The rows of a group lie close to one hidden flat surface of 9 dimensions, which passes through zero. Surfaces can cross.
Some rows, each with its group after it:
[ -1   9 -13   3   0  -4  10  -3  12  -6 -11 -12 -19   6   0]
V
[ 10   5 -15  -1  27   2 -14   6 -22   0  -4   5  -6 -12  -3]
J
[  2   8   3   5 -18 -12 -21  -6   6   2  -6  16 -16  -4   7]
G
[ 23 -24  29   6  -1   7   6   9 -15  16   0 -10   6 -18 -13]
S
[-12   8  -8   0   0   2  -4  -2 -20  -2 -18  12  31  -5  -5]
J
[ -1   1  16   4 -18   8   7  13 -18   9  -7  -1   4   5  -1]
K
[  8  25   0   8   6  16  10 -16 -14  -4  10  -3  -2  -8  -8]
G
[  0  12   2   0  15  13   0   1  17  11  10 -19 -24   9  -7]
K
[ 29   3   1  -7  -5   2   7 -20 -10  10  -3   4  -4   8   2]
V
[ 10  17  -2   9 -11 -12   9   8 -10  -4 -17 -13 -24   0  -3]
V
[ -1 -11   4  -9 -16  12  -6  10  16  10  -6  -9 -14  11  16]
J
[ -5 -11  13   1   8  -2   7   2  23  -5  11 -20   7 -16  -6]
S
[ 5 -3  5 -6 -8  0 -4  4  8  9 -3 -5  7 -1 -2]
S
[ 15  13   9 -10  -1 -10 -22   1  -8  14  11   2  17  -7   2]
S
[ 11   5 -22   3  10  -4   2 -10  -5  -2 -12   8  -8   3  -5]
R
[-14   2 -18   3   7  -3   3 -16  16 -16  -3   8 -12   5   6]
J
[ 18   1 -11 -16  -9  11 -14  10   6  17 -19   3  10   2  -3]
G
[-22   1  -1  11   4  11  17   5 -23 -18  -2   7 -16  10  -1]
K
[  7  27   4  16  -8  -5 -11  -2 -21  -1  -8  13  -5 -15  -9]
G
[ -6  12  15   7 -17  -6 -15 -14  13  10   4  -8   0  -7  14]
J
[ 10   9  -9  -5   6 -19   3   0  15   7  -1 -24  10  -1   1]
R
[-13  10  14  12  -4   3   0  -7  11  -8  11   5   2 -15 -12]
R
[  8  14 -10  -1   5  -1   2  -7   7  10 -11   1   6   8 -20]
K
[  1  12  -1  -7  -9 -12  -5 -13  15  -3   2   4  31 -11 -14]
G
[ 12  -7 -15 -12   6  17   8  -5  11   9  -5  -6  -1  15   3]
K
[ -2  -1  10  -5  -6 -16 -23 -11  21  -3  15   7  -4  -7  17]
S
[ -6  -4 -11   6 -15  11  20  -7   3  10 -18   8  20  22 -12]
V
[ -6 -14  -5  -7 -10   7   3  -1  -2  -4  -5  16   5  12   4]
V
[-15   7  12   4   9  -4  -6   5  -8 -15  13   1   8 -18  -5]
G
[ 12   3 -12  -1  15  -5  10 -41   0  -5  11  20  10   4  -4]
R
[  5  -7  25 -14 -11   7  20  -5 -15 -11  14  -7  10   8   6]
V
[ -8  15 -20  13  19   5   8  10 -11 -10 -10 -10 -25  -3  -2]
J
[ -2  -7  -6 -11   8   6 -11   0  10   1   0  12 -11  13   1]
K
[-10  12  13  16  -5 -30   4   2 -20  -6   6 -10  -9  -4  15]
R
[  6  -9   1  -8  -1  22  11   4  -2  10   1 -11   6  11   4]
K
[ -3  -9   6 -13  -1   2  -4  -2  16  -1  14  -6  10   2   7]
S
[ -4  -8  13   8  -5  -8   3  25  -9  11  -6 -16  -4   3   2]
G
[  1  -4  -3  16   3 -18 -11   4   1  -9 -13   9 -21 -15  -3]
S
[ 11  -7  -2  -2  -9   1   1 -10   7   5   1  -3   1   1  13]
K
[-15   8  -9   5  -1 -22 -28 -10  -2  -8 -12  22  14 -20   8]
J
[ -3  10  -7  14  -3 -14 -11 -16   3  -9  -4  15 -24  -5  10]
J
[ 12  14   4   6   1 -10   6  -7 -16   9   0  -3  19  -7 -13]
R
[ -8 -19   9  -7 -18  10 -11   9  -1  -1   0  12 -11  10  18]
R
[ 16   2 -16  -2  -1  -4  -8  -2  10  10 -14   4  -7   4  -1]
G
[  2   3   6   4   4   8  15  -7  -1   3   8 -13   7   2  -4]
G
[ -7  -4 -10  -8  12  -8 -11   1  11 -10   2   5  17 -10  -3]
J
[ -5 -15  29   4 -27 -10  -2  19   6  17   0 -14   0   6  12]
G
[ -2  -8  10  10 -18  -9 -17  13  10   4 -10   0 -32  -4  13]
S
[ 15  12   2   9  -8   2   1  -6   0  19  -6  -5 -15  10  -3]
K
[  8   4  -8   2 -11 -15  -6 -16   7   6 -12  15   5   5  -4]
S
[-20   7  -4   7   1  -4  15  11   9 -26   3 -20 -13  -4  -1]
V
[  8   3  -3 -13 -11 -26 -10   8  17  -5 -13  -5   8  -6  -5]
V
[-22  19   1  20 -15 -24  11  -4  23 -13  -7  -7  -4  -4  -7]
R
[ 24 -11  -9  -7  14  -4  11  -5   9  -4  13   4 -22  13  -9]
J
[ 16   6 -10  -2   1  -7 -18  11  10  16 -13  -9 -12  -6   1]
J
[-14   7  -1   9  11  -4  24 -17  -4 -25  12  -2   0  -3  -5]
V
[-15  -9   5  17   3   5  24  -7   1 -15   1  -5 -16  -1  -1]
S
[ 20 -14   9 -13  -4  -1 -21  13 -23  14  -1  12  10  -9   8]
K
[ 19  18  -4   9   2 -12   7 -12   5  -2   0 -16 -27  -2   4]
V
[  4  -2  16  -4  14  -7 -12 -15   3  -5  30  -2  -2 -17  12]
V
[ 2 17 -1 -6 -8 -3 -9 -9 -8  6  7  8  8  7  5]
S
[ 23  -8  -4  -5  10  18   0   1 -18  11   2  -6 -11   0  13]
K
[  2  -3   0 -12  19   9  23  -5  -2  -1  16 -25  11   6   4]
R
[  4   6  -6  -1 -14   3  -2   6  17  13 -18  -8   8  -1 -16]
R
[ -5   7  14  -2 -25  -4 -14  16   0   3  -9   6  13  -6  -4]
G
[ -6   7 -11   2   9  10  11  -3  14  -5   0 -15  -5   4  -6]
R

New rows. What belongs after each?
[  3 -15   2  14 -10  -6  -7   7   6   5 -17   2 -23  -3   3]
S
[ -3  15   3   3 -15  -4   7 -13  -1   4   4   2  11   7  -1]
S
[-13  -6  -1   9  -8  13   1  -3  10   6   3   4 -15  12  13]
V
[  4   1  -5  14 -20 -13  16 -26  22  -4   2  -7  -2  -1  14]
K
[  8  -1  10   7   6  -2  13  20 -12  16  -3 -27   8   2 -10]
G
[-16  -5 -10  -9   4  15   3   4   3 -16  -1   6  -1   3   2]
G
[-11  -5  -2  16   6  19   2  -2 -18   8  -1  18  -8   9   3]
V
[ -1  10  -9  -9  -7  21 -10   1  21  -4  -2  -5 -11   0   7]
G
[ 18   1 -14   9  -5  -1  30 -22  -1   0  -1 -11   4  -2   9]
K
[ -6  15 -14  -3   5   0  -6  11  -1  -3  -4   0  -2   3   2]
S
[ -5  32   6   1 -19  -3  -6  23  -6  14  -7 -16  13   4  -8]
S
[  4  11  -6  -6  12 -11   5  20  -3 -12  -6 -24   7 -15 -14]
V
[ 14  -4   0   4  -2  -1  24  -3  15  -1   8  -9 -18  14 -10]
J
[-12  -8  10   3 -11  -2 -14   9  -7   3  -1  15   5  -2   2]
V
[  2   0  -1 -14  -2  -7 -21   1  -6   2   2  18  11   0   8]
S
[  4  -7 -23  -3  15  -2   6  -3  13  -2  -8  -2  -5   9   0]
G
[  6   1   6  -2 -16 -11 -11  23 -11  13 -17  -3  10  -2  -3]
R
[-11  -7   4   6  -2   1 -12  -4  18  -2  13   2 -26   2  20]
V
[  3 -19  -1   3  26 -10  19   5  10   8   6 -26   0   7   0]
G
[  4  -7   8  -5  15  10 -11  -9  -7  12  18  13  19  -5   0]
V
[  1   6  15   5 -18 -11  12  10 -29   8 -12  -4  21   4  -3]
R
[ 10   6  -1 -17   3   3  -1   1   8   4  -1  -5  42 -10 -20]
G
[ 17  19 -17  -3  -2  11   8 -12  -7   7 -15   7  17   3 -19]
G
[-25  -8   1  16  -8  20   2  -3  -6   8   1  17  -6  14   9]
V
[ 17 -12  14  -4   4  -2 -11  -7  -6   8   6   8   5 -12   1]
S
[  5  20 -12  -5 -14   4  -5  -6  22   2 -12  -1  -4   1  -4]
G
[  3  -7  -3  -4  10 -14   8  16  10   7 -10 -19  23  -4 -15]
G
[ 14  22 -15  -7   2   9  -7  -3 -17  13  -6   3  -8  15   6]
S
[  2   9  -1  14  -3  -9   8   3   2  -3  -5 -15  -4 -11   4]
K
[-19 -16 -15   1  13   6  21 -11  12 -23  -1   8  -3   5   0]
S
[ -9  -8 -16   2   9   9 -10  10   8   9  -9  11   7   4  -3]
V
[-13  -8 -18  -7   4  -5   0  -2  12 -23  -5   6 -14   7   9]
V
[ 13  -2   6 -17  -9   7 -14  11   8  16   0  -3  16  -4  -1]
G
[ 11 -18   0  -7   6  11   4 -13  22   5   9 -10 -15   3  10]
S
[  1 -28  -5 -19  -6   8  19   3  31  -6   3  -2  -2  25  -1]
J
[  3  -5  13   2  -6  32   3  -3   0   7  10   1 -18   5   6]
R
[  4 -10  13   3  -5   9   2  23   6   7  -8 -21  -4  -6  -3]
S
[ 20   0   3 -12   3   4   5   6 -23   0  -6  -1  10  -1  -9]
V
[ 17   0 -15 -15  17  14  -5   8  -2  12  -8  -3   4   6 -12]
K
[  6 -17 -14 -17  15  -9   6 -14 -14  -5   5   4  -1  16  21]
R
[ -4 -10   1  -7  -3  -8 -16 -14  27  -7  10  14  -3  -7  10]
R
[ -3  26   4  14 -13  13   6 -15  10  -4   3  -9 -22  -3   3]
G
[-16  -6  13  11  -4   7  -4 -16  21   6  20   4  -3   3  14]
V
[ -6  -8 -16 -19   3  23  11   5   0  -2  -1  -2   9  22   5]
S
[-18   7  23  10  -5  -5  -3 -11  -6  -4  19  14 -12   3  -1]
K
[-15  -5   4   7  -8  -7   9   4   0 -17   0   7 -13   6   0]
J
[ 13  27  -2  10   2  11  13  -8 -23  15   3 -11 -11  11  -3]
S
[  3  22   4  17 -15  -6   8 -15  -9   8   1  -3  -7   3  -2]
S
[  0  -9 -21 -16  22   2  11  15 -13  -5 -10  -7  16   9  -3]
R
[-17   3  11   8  -6  22  11  -1  12  -8   9  -1  -1  -3 -11]
R
[ 18   6  -8   1  -8 -16  -3   4  26  11 -11  -7  -2   2 -12]
J
[ -6   1  15   8   1  36  19   0 -12   1   9  -4  -7   4  -6]
R
[  4  16  -7   7 -14 -15  11  10   9  10 -22 -18   7   6 -11]
R
[-11  14 -11   1   3  -6   0  17 -23  -9 -17   9  20  -1 -17]
S
[-5  1 -4 14  9 15 -7  1  0 21  2  8 11 -2 -6]
V
[  5  -5  13 -12  -5  -4  -8  -6   3  12   7   9  22   1  -4]
K
[ -3  14 -28  19  20  -7 -10  -5  20  11  -7   1  -9  -7  -9]
V
[  5  -7 -12   1 -13  -4  19  -4   2  -2 -18  20   0  22 -13]
J
[ 16   8 -13 -26   9  23   3  -3   6  16   5 -16  15  16   1]
S
[ -7   8   8  18  23   5  -3 -18  -7   2  27   1  -6 -11   4]
V
[  3 -24   2  -1  16  -4   9 -10  24  -9   2  -5   9 -16 -11]
S
[-20  12   4  11  -8 -18  -3  11  12 -13  -5  -1  12 -17 -15]
R
[-16 -15  -9  -3  24 -14  -4  -4   5 -28  10  14   7 -17  -4]
S
[-18 -17 -16 -10   9  14  -4  17  12  -9  -3   0  -3   7   6]
V
[-9 -7 -3 -6 -1  4 -2 -7 16 -7  1 13 12  1 -5]
R
[  1 -10  12 -10  -4 -14 -13   2  -8   0   8   8  13  -1  12]
R
[-14   2   5   0  -8  -6   0  -4  -1 -12   7  11   6   1   4]
S
[  7   7  -9   8   3  11  -7   2  -4   3 -12  13 -12  -5 -14]
R
[ -4   7   6  11  24   8 -11   9 -14   6  18  -7  -7 -14  -1]
V
[ -3  -5 -12   4 -12  18   3 -15   0  -3 -16  38   1  10 -14]
R
[ -2   8 -12   1  21   5 -11  10 -19   2  -7  15 -16   6 -16]
K
[ -4 -19   3  -5  11  13  -3  10  -8 -13  18 -10 -13  -9  23]
K
[ -8  24 -14   1  16 -13  -4  -1  22   0  -6  -1  -1   2 -26]
K
[ 20 -17  12  -4  -1 -19 -10 -23  22  10   6   9   9 -13  -2]
S
[ 20  12  -1 -20  -4  17  -8 -14  -1  24  17  -4   5  17  15]
S
[  2   9 -22  -6  18   9   2  -2 -11  -4   0   2  -6   8   0]
S
[  9   9  -5  -4   4 -12 -13  -5  19   5   6  -7   3  -6   1]
S
[  1 -10  10   3 -10  -3  12   4  16  18  -4 -20   1  11   3]
G
[ -6  10  12  10 -15  11  10  11   2  11  -5 -14  -9  13  -6]
K
[ -7  -8   5   8  -3   4   9   2  10  -5   2 -12 -19   0   6]
S
